There are 10 hidden switches. A switch that is on adds its own fixed numbers to the row, and there is some noise. The rows also spread widely along 16 directions, which tell nothing about the answers.
In the rows, 128 means zero.
Known rows, each followed by its switches (1 for on, 0 for off):
[142 132  88 163 139 135 153 103 176 115 115 110  92 106 157 102 141  85
 130 147 140 119 138 161 129 146 107 132 145  90  91  62 141 113 100  96
 136 154 114 145 111]	0 1 1 0 0 1 1 0 0 1
[176 169 115 139 173 136 126 114 173 135  67 147  87 125 124 131 156 136
 146 153 109  69 162 189 141 147 100 173  88 152 109 185 150 130  88 113
 123 112 120 138  75]	1 0 0 0 0 1 1 1 1 0
[137 108 138 109 141 135 155 144 101 106 104 151  85 165 101 159 110 118
 129 148 110 117 110 156 139 109 100 165 137 191 137 116 120 153 138 122
 168  78 109 127 121]	1 1 0 1 0 1 0 0 0 0
[131 102 114 110 108 124 154 110 113 133 130 152  87 149 156 108 153  96
 126 144 143 142 124 109 159 111  78 137 122 145 117 119 101 102 145 116
 123 136 114 132 159]	0 1 0 0 0 1 0 0 1 0
[100 118 158 153 137 101  98 129 128  80 130  97 166 130 122 113 136 132
 149 151 141 184  84 154 135 145 170 159 165 125 119 113  77 114 122 126
 127  99 138 130  88]	1 1 0 1 0 0 1 0 1 1
[129  66 141 147 110 179 151 187  70 152  82 169  97 143 148 132 122 135
 197 143 120  70 146  28 189  73 121 152  37 208 126 163 115  61 119 148
  93 167 136 171 189]	1 1 0 1 1 1 0 0 1 0
[133 171 106 102 150 128 124 139 132  68 143 129 130 120 129  79 135 126
 133 147 132 132  88 177 109 107 150 168 138 119 114  96 129 108 113 114
 165 141 157 122  77]	0 1 0 1 0 0 0 0 0 0
[121 136  57 172  83 150 127  95 122 134  95 106 126  84 172  82  96  74
 176 144 180 108 110  64 148  68 163 101 144 108 166  98  84  82 165  96
  97 174 200 157 165]	0 1 1 1 0 0 0 1 0 0
[129 179  90 121 127  81  92  96 138 190 110 117 122  71 126 142 135 155
 151 137 148 117 150 173 119 100 102 132 118 105 142 186 164 149 161  84
 149 116 136 122 141]	0 1 0 1 1 1 1 0 0 0
[134 109 124 147 134 129 126 166 106 114  67 129 124 155  94 124  76 141
 174 160 132  95 156 118 157 124 125 170 161 136 192 141 123 125 135 127
 149 122 133 138 113]	1 1 0 0 1 1 0 0 1 1
[133 143 135 143 119 140 167 132 144 131  99 113  97 117 144 154 131 100
 124 132 116 119 103 150 105 129 134 111  94 146  75  89 128 144 122 106
 142  80 122 136 121]	1 0 0 1 1 0 1 0 0 0
[167 136 112 173 132 121 127 119 134 132  78 138 115 132 102 116 139 113
 101 149 104  89 129 135 140 123 119 123 109 131 171 170 131 148 121 121
 133 100 116 131 129]	1 0 0 1 0 0 1 0 1 0
[148 129  93 124 126 157 169 126  38  77  95 104 118 148 129  67  84 127
 159 135 121 125 134 147  96 128 131 157 156 121 155 106 108 137 164 124
 148 143 188 134 149]	0 0 1 1 1 0 0 1 1 0
[ 80 142 193 154 143  85  71 171 123 158  93  93 148 122  52 201  90 184
 130 123 101 149 162 101 147 153 125 156 114 152 165 150 192 182 134 121
 190  56  57 114  91]	0 0 0 1 0 0 0 1 0 0
[ 56 100 123 170 119 203 126 157 138  80 145  92 114 122 129 154  68 122
 156 126 178 132  78  67 140  86 191 138 127 180 120  31  99  93 118 111
 151 142 119 112  99]	0 0 1 0 0 0 0 0 0 0
[118 139 137  98  66 127 180 165 102 153 120 138 147  99 124 121  60 184
 122 117 117 139 150 127 100 155 164 107  95  78  84 143 113 140 127 118
 160 124 133 117 171]	1 1 1 0 0 0 1 1 1 0
[ 83 117 132 174 128 165  94 147  63  99 140 117 149 134  94  75 115 152
 121 115  96 125 116  69 135 135 145 122  79 112 138 137 139 131 114 168
 146 153 100 125 178]	1 0 0 1 1 0 1 0 0 0
[103 118  99 172 167 190 184 162 103  86 151 120 122  93  99 110  67 150
  90 102 105 121 116 125 136 122 145 151  87 135  92  97 172 152 115 124
 174 157  92 131 176]	1 1 0 1 1 0 0 1 1 0
[167 132 140 147 129 135 189 143  81 144  35  93  81 157 114 143  85 104
 127 140  78  89 139 131  99 130 125 134  96 165 126  97 144 157 125 107
 179  87 121 141 115]	0 0 0 1 0 0 1 0 1 1
[ 83 108  66 159 118 145 135 143 176 149 155 132 112  64 143 162 110 134
 131 125 192 138 112  98 167  64 131 121 144 148 143 134 145 120 157  69
 117 154 134 133 180]	0 1 0 1 0 0 0 0 1 0
[126 151 134 217 123 138 155 121 142 165  11  66 115 104  99 207  37  90
 135 136  93  93 134 110 121 137 167  98 116 138 149  90 155 197 138  96
 154  38 119 152 120]	1 1 1 1 1 0 0 1 0 0
[ 99 150 106 111 118 153 132 139 153 107  83 127  92 131 156  90 118  77
 177 142 149  88 105  79 154 102 111 141 115 161  86  84  96  74 120 106
 131 144 156 145  93]	1 0 0 1 0 1 0 0 0 0
[103 120 114 177 159 163 108 115 124 141 109 119  97 116 110 154 133 117
 149 127 120 104 142 129 163 122  96 158  91 178 125 144 162 131 116 117
 135 121  84 140 136]	1 1 1 1 1 0 0 0 0 0
[150 162  61 151 214 135 132 100 151 135 105 127  99  87 138  93 165  75
 119 132  87  98 130 152 175 110  77 175  92 149  89 177 178 138 122  99
  88 150 146 173 151]	1 1 0 1 0 1 0 0 0 0
[118 103 124 173  92 120 146  97 108 170 136 146 136  96 119 139  89 114
 124 116 142 135 126  87 178 106 133 114 124 151 133 161  76 128 165 123
 114 110 117 129 187]	0 1 0 1 0 0 1 1 0 0
[148 219 106 137 160 149 106 113 117  87  91 112 136 138  86  79 130 126
  99 139  70  99  74 190  61 134 170 118  81  86 137 153 150 178 100 139
 165  97 153 112  96]	1 0 0 1 1 0 0 0 0 1
[146  80 149 176 105 141 191 136 106 147 130 143 133 104 120 131  87 140
 126 112 131 112 141 108 159 139 136 126 103 159  94 148  84 115 132 130
 119 121 103 130 170]	1 0 0 1 1 0 1 0 1 0
[166 144  78 182 135 126 104 103 175  95 111 146 121 117 117  75 163  84
 120 162 153  89 102 148 148 108 131 125 157 105 183 139 104 107 119 119
 116 138 142 131 101]	1 0 0 1 0 0 1 0 0 1
[120 160  88 164 137 150 108 130 157 126 129 115 109 109  99 152 134 130
  66 134 118 126 100 128 102 101 144  92  92  97 173 116 194 177 123 104
 162 109  95 107 140]	0 0 1 0 0 0 0 0 0 0
[151 119 125 129 110 107 176 137 134 144  92 161 114 143 161  87 161  55
 139 142 124 123 121  77 183 119  93 132 112 152  97 149  76  77 152 114
  67 118 166 162 146]	0 0 0 1 1 0 0 0 1 1
[166 129 106 157 163 117 154  93 106 172 103 128  94 108  97 153 128 105
  81 121  84 105 133 150 146 111  81 132  91 166 130 181 155 190 156 107
 135  84  98 133 175]	1 0 0 1 0 1 1 0 0 0
[ 79 183  74 115 117 132  90 100 164 121  96 118  78 117 162  80 179  77
 137 152 156 120 112 113 139 107  79 126 101 115 108  94 137  90 125  86
 157 146 115 131 106]	1 1 1 1 0 0 1 1 1 0

New rows, each followed by its switches (1 for on, 0 for off):
[136 100 116 130 107 151 159 141 126 100 139 162 116 139 154  95 162 102
 116 139 132 136  93 105 148 112 124 118 110 141 111 136  89 101 127 129
  91 134 148 142 168]	1 0 0 1 0 0 0 0 1 0
[154 159 131  81  97  86 159 137 104 140 126 170 143 120 134  47 122 113
 147 133 128 123 139 117 157 127 112 156 112 111  88 158  82  70 140 128
 132 153 156 135 122]	0 1 0 1 0 0 0 1 0 1
[133 151 152 146  80 136  94 114 130 151 114 146 112 121 100 115 130 171
 144 130 143  86 158 112 117 143 123 113  66 114 143 141 140 101  91 142
 185 140  62  97 100]	0 0 1 1 0 0 0 1 0 0
[120 131  65 152  98 153 137  74 127 142 105 152 126 101 147  71  93 101
 176 129 165 100 135 110 179 115 119 133 151 139 133 200  50  94 149 118
  77 163 182 145 176]	1 1 0 1 0 0 0 1 1 0
[114 133  77 152 139 158 124  87 199  42 141 164 101 148 121  80 152  71
 107 150 174 121  70 165 164 127 107 142 201 146 148 117  60 112 120 115
 117 115 135 109  87]	1 0 0 1 0 0 0 0 1 0
[ 44 154  45 164 155 200 121 128 170 110 115 113  98 104 105 107  89 102
 103 105 110 107  95  89 140 120 115 102 124 117 114 133 165 178 117 109
 126 149 136 138 193]	1 0 0 1 0 1 0 0 0 1
[ 84 127 154 160 135 120  53 149 166 141 153 118 150  91 142 196 201 165
 159 140 158 174  97 117 139  99 161 128  85 147 134 159 154 116 130 112
  84 100 129 131 122]	0 0 1 1 1 0 0 0 0 0
[126 121  88 154 162 176 103 140  87  50 135 140 115 153 119  34 165 148
 120 147  98 124 119 123 119 128 119 146 103  79 163 123 172 123  86 165
 146 203 122 144 174]	0 1 0 1 0 1 0 1 1 1
[129 135  83 153 119 123 133 100 115 155 112 134 149  92 133 107 122 136
 131 120  86 151 159 151 132 169 108 104 148  69 129 222 142 192 143 130
  66 120 177 167 237]	1 1 0 1 0 0 0 1 0 0
[128 155 120 118 112 118 125  90 140  99  99  93 133 108 144  88  92 145
 192 142 176 113 121 186 105 146 148 158 177 127  94 111  60  97 121 103
 154 131 163 113  57]	1 0 0 1 0 1 1 0 1 0
[130 118 106 177 138 167 116 142 117 138 155 185 145 108  90 126 136 188
  93 122 104 119 141 124 156 128 142 121  64 101 166 245 160 159 111 159
  98 143 104 125 221]	1 1 0 0 1 0 0 1 1 0
[214 116 143 163  73  72 156 105 119 145 129 155 182  99 135  66 126 143
 105 146 148 130 136 100 145 131 167  95 121  47 163 169  71  99 145 144
  96 141 143 123 157]	0 0 0 0 0 1 0 1 1 0
[185 130 132 155 148 143 171 188 123 173 113 165 112 104 112 176 141 149
  76 127  63 105 145 103 139 100 141 117  20 137 132 181 212 167 116 125
 111 109 110 151 186]	0 0 0 0 0 0 0 1 0 0
[111 110 147 130 103 104 157 137  93 157  84 112 134 138 120 127  89 119
 130 120 100 153 130  75 143 144 117 116 126 133 118 153 104 150 160 119
 115  95 141 141 175]	0 0 0 1 0 1 0 0 1 1
[119 118 120  96  91 167 117 157  58 119 112 129 116 159 141 105 134 178
 184 145 131 131 130 139  85 121 150 135  99 129 140 164 102 110 122 134
 126 153 172 122 159]	1 0 1 0 0 0 1 0 1 1
[113 156 120 168 156 156 173  77 122 105 150  94 143  89 116 113  75  93
 101  97 119 149  71 152 132 135 164 135 114 148  57 109  82 156 149 116
 128  94 136 116 131]	1 0 0 1 1 0 0 1 0 0
[135 134 160 107 121  97 135 130 119 174 115 149 103 145 121 146 184 124
  86 130  92 151 108 106 133 119  89 111  46 146 105 176 143 143 139 119
 129  85  90 121 159]	0 0 0 1 0 1 0 0 1 1
[169 124 168 139  78  82 141 130 141 144 101 124 156 104 142 178 129 166
 165 155 162 154 121 176 100 133 170 110 146 112 148 154  88 142 155 107
 113  57 161 126 113]	1 0 0 1 1 0 0 1 1 0
[150 111 153  90  65  66 145 106 125 180 110 154 118 131 140 140 127 143
 159 144 172 136 160 146 149 141  85 131 155 138 123 179  57 109 167 103
 123  89 123 110 125]	1 0 0 0 0 1 1 0 1 0
[ 83 194  85 115 185 166 114  94  60 136  65  96  97 148  98 120 104 105
 132 114  35 130 112 158 105 139  93 145  85 141 108 195 169 224 151 128
 133  83 165 150 192]	1 1 0 1 1 1 0 1 0 1
[135 160  97 157 175 163 121 129 105 123 119 111 104 118 110 106 148 127
 115 127 111 102 102 130 120  86 132 151  51 155 134 148 174 124 122 114
 151 151 118 119 125]	0 0 0 1 1 0 0 0 1 1
[128 111 119 148 134 144 118 172 140 117 151 171 131  94 121 111 140 183
 130 143 146 100 124 105 157  85 150 151  74 137 133 155 146  83  96 129
 140 180 109 129 143]	0 1 0 1 0 1 1 0 1 0
[ 49 156 119 194 133 150  14 108 149 143  37  62 113 140 135 148 143 108
 212 161 145 107 136  69 156 128 128 134 107 138 173 132 152 107 105 120
 119 120 118 151  87]	1 1 0 0 1 0 0 0 1 0
[126 170 124 140 112 117  72  81 177 122 148 107  96 103 141 163 199 153
 144 155 184 157  99 230  66 125 124 107 116  84 136  93 164 143 111  99
 188 101  79  96  84]	1 1 0 1 1 0 0 1 0 1
[ 92 144  90 137 139 116 104 148 103 166  84 113 132 101  94 113  93 185
 149 116 100 126 191 113 136 149  91 141 134  96 161 213 183 179 148 113
 130 146 143 145 200]	0 0 0 1 0 1 1 1 1 1
[148 155  91 112 106 136 106 137 122  77 143 186 132 147  86  39 151 130
  83 151 135  97  80 118 119  94 135 111 109  79 191 149 107 110 121 148
 163 154 129  94 131]	1 0 1 1 0 1 0 0 0 1
[121 122 118 176 155 104 138 136 171 106 101 124 110 140 129 136 164  43
  74 160 114 164  87 102 184 116 117 130 135 129 136  90 122 138 145 102
 108  74 109 153 123]	1 1 0 0 0 0 1 1 1 1
[ 93 118 109 134 133 141 146 135 139 134 184 115 129  98 140 136 142 126
 100 107 133 190  96 130 131 127 128 113 118 115  81 129 141 152 144 104
 103 129 121 127 186]	1 0 0 0 0 0 0 0 0 1
[124  84 142 125  55 115 124 155  96 131 181 137 163  95 149  98 137 189
 158 136 192 167 108 104 115  96 171 108 111  90 138 130  93  67 132 128
 141 183 124 114 170]	1 1 0 1 0 0 0 0 1 1
[127  66 145 150  99 132 161 117  88 132 135 117 107 135 145 140 114 116
 178 135 180 149 121 127 153 111 114 151 144 180 119  98  71  86 156 112
 137 128 106 128 141]	1 1 0 1 1 0 0 0 1 1
[ 44 173  78  96 139 129 117 160 175 116 115 131 119 111 108  88  93 137
 159 117 153 124 150 127 156 147  79 167 175 120 107 156 142 120 140  87
 146 151 148 124 113]	0 0 0 1 1 0 0 0 1 1
[159 105 190 144 132 123 167 167 138 138 154 167 130 103 119 176 142 176
 119 125 104 138 139 155 141 145 144 152  62 156  70 139 155 122  85 138
 140 106  74 135 124]	0 1 0 1 0 0 0 1 0 0
[104 114 115 143  68 111 160 119 125 103 139 120 154 106 133  63  74  89
 127 132 191 153  91  73 160 109 154 115 165  99 128  68  36  72 165 105
 151 147 132 113 128]	1 1 1 1 0 0 0 1 1 1
[108 127 158 127 101 155 127 131 122  97 107 135 130 171 131  90 134 103
 129 143 121 134  71  79 133 134 163 115  78 134  98 116  54  87 105 148
 115 116 131 116 107]	1 0 1 0 0 1 0 0 1 1
[ 71 124 148 136 104 122 138 169 153 116 127 102 150  97 148 146 111 127
 168 125 158 177 108 115 133 141 160 127 144 120  71  85  98 115 146 100
 110  98 157 141 124]	1 0 1 1 1 0 1 1 0 1
[142 131 140 125 104 163 148 121  80 134 134 104 113 122 116 137  84 180
 158 121 158 125 115 158  84 112 167 141  83 150 117 125 103 119 126 119
 181 139 112  90 112]	1 0 0 0 0 0 0 1 1 1
[113 119 165 160 134 116  87 167 157  99 144 129 170 110 113 132 141 188
 150 153 152 146 109 142 138 131 189 152 108  99 128 132 122  97  93 138
 136 130 108 119  90]	1 1 0 0 1 1 1 0 1 1
[164 167 157  74  38  66 119 123 109 170  70 147 147 127 142 107 105 157
 192 166 149 111 150 141 108 134 152 116 129  80 137 161  61  99 141 125
 149  97 170 122  98]	1 1 0 0 0 1 1 1 0 0
[179 125 126 172 138 189 173 177  76  78  45 144  93 189  69 116  55 147
 118 159  61  55 145 142 101 136 170 149 104 131 194 110 148 160  78 159
 198 117 118 133 114]	0 1 0 0 0 0 1 1 1 1
[127 150  85 150 158 153  94 123  96 102 142 124 133 105  97  96 127 158
 122 136 116 111 106 164 113  97 150 149 108 120 160 161 155 146 117 129
 160 152 131 123 145]	1 1 0 1 0 0 1 0 0 0
[ 77  88 106 191 141 146 152 126 162 106 113 102 121 128 106 147  79  97
 104 118 127 158 134 103 175 172 104 124 199 131 134 112 121 177 140 108
 107  93 103 141 164]	1 0 0 0 0 0 0 0 1 0
[ 95 153 123 127 130 141 102 122 101 133 120 109 123 126 113 109 135 142
 129 126 110 139 104 127 114 122 133 131  73 130 112 154 142 131 115 123
 158 134 110 120 140]	1 1 0 1 0 0 0 0 1 1
[109 111 111 144 163 143 108 193 124 119  96 108 121 122 143 147 165 145
 159 143  88 148 134 113 121 126 123 133 115 118 134 145 203 163 117 116
  81 133 169 184 186]	1 0 0 1 0 1 0 0 0 1
[160 138 107 149 126  94  96 102 107 138 127 140 139 121 101  86 168 125
  83 140 108 126 116 117 132 115 102 102 104  85 182 181 147 157 147 138
 127 120 109 122 174]	1 0 0 1 0 1 0 0 0 0
[117 148 168 187 154  62  93  86 130 156 110  59 179  86 135 136 156 111
 124 128 111 186 111 127 146 154 154 132 110 117  95 152 116 141 152 109
  90  69 130 141 110]	0 0 0 1 1 0 1 0 1 0
[137  95  98 146 119 131 128 142  93 133 151 162 116 110 115  94 137 140
 132 127 145 118 157 102 173 103  85 144 127 140 163 165 133 115 155 126
 126 164 112 134 189]	1 0 0 1 0 0 1 1 0 0
[123  93 144 114  56  99 180 145 124 182 148 198 125 122 122 100 106 115
 128 115 149 134 174  73 200 149  67 116 123 108  97 164  81  89 157 131
 119 135  82 127 196]	1 1 0 0 1 0 0 1 0 1
[177 133  91 123 107  99 187 131  85 148 118 147 154  90  97  49  68 145
 107 117 121  91 168 134 144 136 115 143 134  96 135 190 100 120 156 112
 145 157 143 118 164]	1 0 1 1 0 0 1 0 1 0
[102 151 146  86 103 101 121 168 138 153  68 145 117 151 130 110 116 123
 201 150 142 105 166 104 169 142  93 173 122 146 106 164 101  71 127 111
 134 123 136 139  82]	1 1 0 0 1 0 0 0 1 1
[206  80 126 190 134  85 170 102 101 162 122  93 139  84 145 161 129 132
 123 141 154 147 141 163 134 110 136 127 141 120 156 135 120 152 182  95
 100 101 129 138 166]	1 0 0 0 1 1 1 0 1 0
[102 121 136 104 123 159 125 109 111 101 171 131 114 129 150 134 147 152
 154 124 148 163  75 159 104 112 144 137 114 167  80 127  89 123 127 129
 120 122 149 113 141]	0 0 0 1 0 1 0 0 0 0
[115 119 159 131 149 178 145 144 104  98 141  83 108 122 175 142 164 146
 158 125 109 160 104 151  81 146 152 139  52 133  27  57 159 119  90 131
 122 135 120 143 129]	1 0 1 0 1 1 0 0 0 0
[151 118 128 145 111 125 181  88  80 173 101 106 116 111 143 126  96 108
 161 121 133 127 136 140 132 125 124 143 102 159  90 142  85 108 155 104
 127 122 137 131 147]	0 1 1 1 1 0 0 0 1 1
[114 102 195 128 111  76 140 165 100 148  94 134 156 145 127 147 141 134
 123 137  78 177 131  79 154 158 123 124 100 118 104 149 126 141 140 141
 104  69 119 156 168]	0 1 0 1 1 1 0 0 1 0
[ 93 140 128 205 121 137 132 121 181 125  43  81 132 118 121 133  84  84
 122 140 108 114 108  76 139 157 168  91 133 105 119  90 108 145 105 110
 114  87 137 149 112]	0 0 1 1 0 1 1 0 1 1
[133 155 101 124 171 145 130 124  90 118 119 119 143 109 140 125 117 103
 158 139 111 136  68 143 142  64 185 173 107 191 118 177  94 122 159 109
  80 116 225 155 136]	0 1 0 1 0 0 0 0 0 0
[148 161 130 129 148  97  80  97  83 112 124  88 155 128 140  92 180 127
 144 154 131 168  71 160 100  92 172 150 108 131 148 159  94 114 153 116
 117 114 181 121  97]	0 0 0 1 0 0 1 0 1 1
[163 110 104 156 136 138 150 100  99 110 136 115 102 120 116 143 120 117
 128 144 163 122  90 182 107  80 138 138 140 156 160  97  99 140 168 101
 158 106 127 104 127]	1 0 1 1 1 1 1 0 0 1
[105 144 101 152 143 135  84  92 116 121 151 109 123 111 126 127 157 141
 147 136 145 151 102 179 110 110 134 139 128 123 141 145 136 139 137 117
 141 126 129 118 139]	0 1 0 1 1 0 1 0 0 1
